The rows of a group lie close to one hidden flat surface of 11 dimensions, which passes through zero. Surfaces can cross.
Some rows, each with its group after it:
[-20 -21  48 -25 -11   4 -33  -6  23  26   3 -13  46   7  -5  12  -9 -24]
K_316
[ 16   6 -15   0  15   5 -52  -7   8 -22   4 -40 -31  36   6  19  34 -38]
K_352
[-64   3  -4   5  23  31  11  34  29 -26   5  26  37  22   7  -5 -13 -15]
K_432
[-14   6  -2 -45  22   1 -26  11 -18 -34 -18  43 -13  44  20  -9  21  30]
K_316
[  0 -41   5  39   4  -2   8 -12 -38  54  40 -21  24 -14  45   0   2 -67]
K_352
[  8 -34 -20 -17   4 -11  -6  15 -24  -9  47 -28  20 -74 -30 -27  -5 -48]
K_352
[  7  54 -21 -36  48  24  -5  33  13  -5 -17  -2   0  -4 -46 -14  -1  26]
K_432
[ -3 -11   3  17 -42  15  22   9  36 -14 -66 -23 -10  30  -6  42 -42 -27]
K_316
[ 40  14 -27 -11 -22  18  20  33 -36 -24 -41  22 -20  -7 -12 -19  26   6]
K_116
[ 26 -39  24 -47 -11  10 -16  21  56  36  19  36   8 -21   0  22  -7 -12]
K_432
[ 33   4  -6  31   3  25  28 -40 -11  24 -49   6  -5  29  15  -7 -17 -27]
K_352
[ -1  32  19  31 -29   2  25 -72   0  15 -19  -8  50  -7 -23 -18 -18  12]
K_300
[-20  29   4  23  -8   2  14  43  30   3   3  22  -4  12  27  29  18  50]
K_116
[ 16 -34   5  23 -24  26  -6 -28  -5  42   4  27  54  29  11 -51  23 -58]
K_432
[ 20   7  32 -21 -17  25 -15  30 -21   4 -20  18 -19  19   9   0  30  24]
K_432
[ 58   7   0  45  42   6  56 -42 -24  -8 -22  11  -1 -58  12 -20  14  10]
K_116
[ 32 -17  13 -18 -55  -6 -35  21 -22  30  20 -17 -45   6 -28 -17  28   8]
K_116
[ -9 -58  62   3  30   9   7 -42 -21   8 -17   6   7   3  18   4 -13 -18]
K_116
[-16  -8   9 -15 -33  11  -5  17 -50  -4 -27 -28  37  13  13  -9 -27 -59]
K_432
[-10  15   6   6  10  29  -8  45   8 -20  11  -6 -26   8  28  24   7  -6]
K_300
[ -2 -44  -8   3  20  15   1 -18  14  -6  -5  30  32  15 -17 -69  -5 -29]
K_432
[ -8   5  22  29 -51 -12 -19 -20 -16   5  27 -44  -2   0   0   6  10  -9]
K_432
[-20  12  55 -25 -36  33  16  -1 -28 -12  -5   9 -14  -5  -9   6 -34  23]
K_300
[-31  -8   4  31  11 -14  19  11   1   7  -9  22  14  20  33  11  10  22]
K_352
[  9  45  18 -13  -3  21 -15 -55  45  38  53   1  -4 -11 -39  -9 -14  22]
K_300
[ -8 -13 -14 -19 -14   8   1 -53   9  48  39  42   3  28  24  12 -32 -39]
K_316
[ 30  -3 -36  28  57   7   2 -25  10 -35  -8 -12   2 -20   9 -12  25 -39]
K_116
[-36  -7   2  24  38   5  19  -1  21 -59  23  17 -13 -18  12 -24 -15  28]
K_300
[  8  49 -30  22  39   4 -19 -14  50  12  35 -26  -8  -1 -37  -1  36  15]
K_432
[-17 -29  18  -6 -13 -16  -9 -25 -24  20   3   0  10  15   3   1  -9 -12]
K_352
[ 38 -42 -13 -27  32  -8 -17 -11  26  26 -10  25  -4   6  -6   9  22 -22]
K_116
[ -6 -17  11 -15 -12 -22 -57 -30  29 -33   2 -47  13  28  23 -27 -52 -31]
K_316
[ -9  42  13  24  -7  -5   0 -30  18 -10  44 -11  -2 -14  51  27 -20  18]
K_316
[ 31 -21   1  34 -10  15  33  31 -17  17 -14  23 -29   1  30 -37  -4   9]
K_352
[ 68   8 -13 -21 -10  -9  16  11  -5  22  -1  24 -42 -39  27  41  12  21]
K_116
[-26  13  19 -21  -1  -3   1   4  29  88  -2  39  50  46  44  34 -35   7]
K_352
[  2 -29  -9   1 -49 -16 -18  19 -40  22   2   2 -28  32 -34 -50  23  11]
K_316
[ 65  -3 -15  36  39 -19   0  19  -1  24 -37 -33 -10 -10  27   0  27  -3]
K_300
[ -2 -16 -67 -12  36 -27   7  -6  32 -36  -4  16  25 -19 -28 -18  -5 -22]
K_300
[ 56  34  -7 -13  -3  11 -15 -32  29  36 -19   3  11  10   9  49  31 -15]
K_316
[-16  13 -54  29  34  11 -11  25  15 -56 -17 -25  29  21  -3 -26  21 -47]
K_432
[-10   9  18  60  -6  -5  13  19 -23 -51 -40 -16  -2  14  36 -15  21  31]
K_300
[-34   4  60 -38  -5   9 -17  24   9 -26 -35  22  28  21   9  16  -3  41]
K_316
[ 27   6 -33 -38  -3 -12   5 -42  -9 -38  26  33 -18 -36 -18 -22  -4  10]
K_116
[ -2  14   1  22 -53  34 -27  44  29 -18  42 -14 -32  12  -2  -4  29  -7]
K_352
[-31 -23  25 -17  18  13 -14 -34  -1   3  41  -1  -2   0   1   2 -31 -30]
K_300
[ 19  26  63   2 -24  25  15   4 -17 -17 -32   3 -27  -9   5  -3   1  58]
K_352
[ 13 -17  30  33  -2 -20   4 -27  28 -31   5 -55   5 -60 -12  18 -10  -3]
K_432
[  0   2  41 -17 -14  16  27   0 -62  41 -48  18  22   9  14  20  -6   0]
K_300
[-14   1  23  29 -49 -10 -22 -13   4 -19   1 -34   3  21   0  -4  12   6]
K_300
[-23  -7   8 -15 -22 -10 -39  12   9   9   7  10  32  38  -7 -38  16   7]
K_316
[ 10  23  26  16  15  31   1 -27 -47  25 -25  -8  14  23  -7 -29  22  -7]
K_432
[ 25 -26  18   1 -27   3 -15 -47   3  13  66   7 -16 -35 -22 -16  27 -10]
K_116
[  7 -40  12 -23 -36   2  -3  53  -8  36  11  28  -2   6  13 -40 -20   4]
K_352
[  5 -18  45   0 -31   1  -7  -9 -31  20  22 -19 -30  -9  26  25 -12  -4]
K_116
[  6 -41  -3 -19  22  26 -17  20  17 -84 -20  16  -9  -5 -49 -48  38 -18]
K_116
[  4  62  21  19 -23  -9 -37 -20  25 -16  -3 -29  17  31  52  21  14  27]
K_316
[ 65   2 -37 -21  21   7 -36 -49 -11  29  -4 -28 -50  31   1   1  -6 -54]
K_352
[-33 -49  26  18   0 -20  15   5 -59  16 -41   0  37  19  40  18   1 -28]
K_300
[ 16  -5  50 -10 -37   0  22 -26 -17  21 -41   1  -1  -7  -7  12 -31  28]
K_316

New rows, each followed by its group:
[-50  15  16 -23 -45 -14   1 -47  10  20  41  10  23  -3 -40  30 -20  19]
K_352
[-42 -29  34  -8  10 -27 -20 -36 -14 -12 -13   1  31  25 -18 -16  15  19]
K_300
[ 33 -22  14   4 -39  -6   6  -1   4  51  18 -30  -4 -34  13  29 -33 -35]
K_300
[-65  12  20  -9 -25  -4 -11 -20 -36 -33  19 -29   9  18   6  -9 -54  -8]
K_116
[ 34 -32 -23 -13  57  10  16  -3  32   3 -48  28  31 -12 -17  -1  14 -32]
K_116
[-33  49 -21 -32  -1  29  26 -38 -12  16 -20  47  60  24 -37   2  -1 -13]
K_300
[-10 -11  21 -17 -13 -16  -9 -50 -41 -11  35 -36  11 -52 -40   5   2 -17]
K_352
[ -4 -14  19  13 -44   0 -14 -40   1  28  66  30 -14   7 -13 -20  38  17]
K_116
[ 15  19 -56   2  60 -15 -19 -18  25  46  36  -8 -11  18  36  42   6 -34]
K_352
[ 67  -6 -37 -25  12  22  44  -5  -5   4 -42  38  18 -49  -8   8   5 -36]
K_116
[  7 -21  30 -21 -10  13  25  -2   5  59  13  86 -11  17  28  11   3  41]
K_432
[ 16 -15   8   1  19 -13 -26 -18   9  -7  32 -45 -21 -25  10  17  -7 -23]
K_116
[-17  39 -16  17 -13  10   5 -11  31 -35  22  13  -1   3 -16 -20   7  28]
K_300
[-52   8 -22  19   5 -27  15 -51  16  15  27  14   4  21  -7  38  -1  12]
K_352
[  2  41  41  12 -27  45  13  30  23 -29 -57   4  37  10   7  -5   5  22]
K_352
[  6 -17  13  -8   8 -10   8  -2 -21  -2  -6   1  -9 -18  -2  -8  -7  10]
K_352
[-42 -66  36  -9 -24  -9   2  -1  14   1   7   3  -3   5 -10   3 -44 -12]
K_352
[-26   2  18  15 -14  31   4   2  42  23  33  33  43   6 -26 -41   8   6]
K_432
[-67  10  15   2  16  18  -3 -20  -9 -30 -11   9  48  35   1   8   4 -18]
K_300
[ -5  27 -39 -40  17 -21 -15   4 -10   3  10  -9  85 -35 -29 -14  17 -30]
K_352
[-13  22  71   9 -14  26   2  17  19   0   9 -14   1 -25  -7  28  10  38]
K_432
[  1 -17 -36   9 -35  -8  22   0 -30  21  14  35 -38  20 -22 -44  -5  15]
K_316
[ 10  10 -10  15  -5 -10  10  38  25  33 -12  -6  30 -10   8  32  18  -3]
K_300
[-12 -44  45  -7 -43  -6 -13 -42 -46  27 -11  -3   4  34   0 -11 -13 -24]
K_352
[-14 -23  23  -7 -61   7 -27 -16 -12  58  48 -10   5  24  -7   9   5 -43]
K_116
[-13 -20  40  15   3  -4  -6 -46  -4  -9  40 -25   0 -32 -15 -20 -13   4]
K_116
[ 47 -63   0   4  28 -54 -13 -16 -16  32  -9 -24 -17 -19   9 -17   1  -9]
K_300
[  4 -17  61  13  14   5  -5 -48 -28  37  -1 -25   1   0  17   0 -17  -7]
K_300
[ 13  11 -44   6   4  -7  32   8  12 -48  24  11 -52 -50 -46 -23   3  41]
K_352
[-20 -32  19 -49   7  -7 -13  -9  45  -6   9  -2  32 -32 -56  -7 -40  -8]
K_116
[ 49   9 -16 -46   7 -31   6 -31  -4 -26  30  18 -50 -63  23  29 -24  32]
K_116
[  0 -14  -8  -4   0 -11 -10 -48 -36   9   7  27 -12  37  13 -21  11  -4]
K_116
[ 34  16  28  50  24  -8  21 -22   9  39 -20 -21  14 -19  19  -2   7  26]
K_300
[-11  12  31  42 -36   7   8  10 -25 -26 -15 -42  17  -9  29  24  11 -13]
K_432
[ -6  -3   7  53  75 -20 -20 -42  24 -34  27 -71   0 -25  -1 -27  -7  -5]
K_116
[-17 -43   7  10   6  -7 -17 -10 -45  35  18 -29  23  10  -5 -24   1 -55]
K_316
[-40 -21  52  52  28  29  21  13  27 -11 -21 -15  43  -4 -24 -24   8   1]
K_116
[ 30  16  -2  -1 -21  -7   8  11  -1  -6 -21 -40  24 -49 -10  13 -16 -15]
K_432
[-12 -44  18  10  65 -23 -13 -44   1   8  14  -9  14   0   9 -16  -4  -7]
K_300
[-28   4  17  14  10   2  -2  15  33 -41   8   2   4 -11 -30 -28  12  43]
K_116
[  3 -28  -6  36  -7   4  50  38 -14   7  25  16  10 -52   8 -34 -11  -4]
K_352
[ -3 -29  18  -6  16 -22 -42 -25  38  10  57 -22 -18  -5 -13  -5  -1   1]
K_300
[ -5  12  23 -20 -55   3 -25  51  17 -23  42 -38 -37 -36 -28  13  -8  21]
K_116
[-17  26 -32  -8  28   2  22 -21  25 -82  20  39   3 -36   7  -9  -9  26]
K_116
[-55 -34  17  13  38 -47  -1 -10  -7 -26  12   4 -17   8  16  39  14  39]
K_352
[ 33 -25 -37   3  19 -30 -19  13   4  48 -10 -15  18   7  12  21  28 -43]
K_300
[ 38 -30  22 -30  -5 -10 -15 -44 -45  37 -18 -10 -17   5 -10   0  -8 -22]
K_316
[-24 -32 -14  24 -32 -44  31 -46   5  17  37  14   0 -18  20  15 -37   5]
K_432
[-24  -6 -10 -49 -24 -17 -42  23 -42 -26 -29   2 -31  67 -21 -37  -9  18]
K_116
[ 19  -8   2  20  -5  15 -52   5  19 -10  14 -22  -5  31  -2 -13  58 -34]
K_432
[ 11  20  41 -45  31  48   6 -53 -24  -3   4  13 -31 -15 -24 -20 -46  11]
K_300
[  2   4 -56  32 -42   8  12  -8  -9  26  61   4 -19   5  39   5 -15 -59]
K_300
[  5  48 -17  16 -27   0  33 -11 -21  34  10 -20  26 -26  11  15 -36 -15]
K_116
[ 25  16  24 -42  15  19 -13 -51   6  -4  29   9 -47 -20 -43 -37 -29  37]
K_300
[-25 -12  -7 -40 -12   3  21  17  -6  11  27  48  -1 -15 -10   7 -22  10]
K_300
[-33  20 -28 -17   7 -10  -9   3  22 -25  17  31  -3  32  42  38  -5   8]
K_116
[-20   0  -8  -3 -18  18 -12  11 -18 -13  -6 -23  18  19  -2  -1  -9 -54]
K_116
[  2  -8  19 -18 -40 -19  33  -3   7  32  13  25  12 -40  -3  13 -44  30]
K_432
[ 25  44 -26   8  54  -8  16 -21  -9   7  -8  -4   4 -21  14  19  16  13]
K_352
[ 39  18 -26  -5 -39  14  12  53   5  33 -20  34 -11   7 -13   8  45  17]
K_116
[-13 -14  11 -12  23 -10   2 -57   5 -29  35  27  -6 -17  27  14 -19   2]
K_116
[-11   2  38  37  -4  15  24 -14 -23 -10   2 -23   6 -23   2 -12 -11   4]
K_116
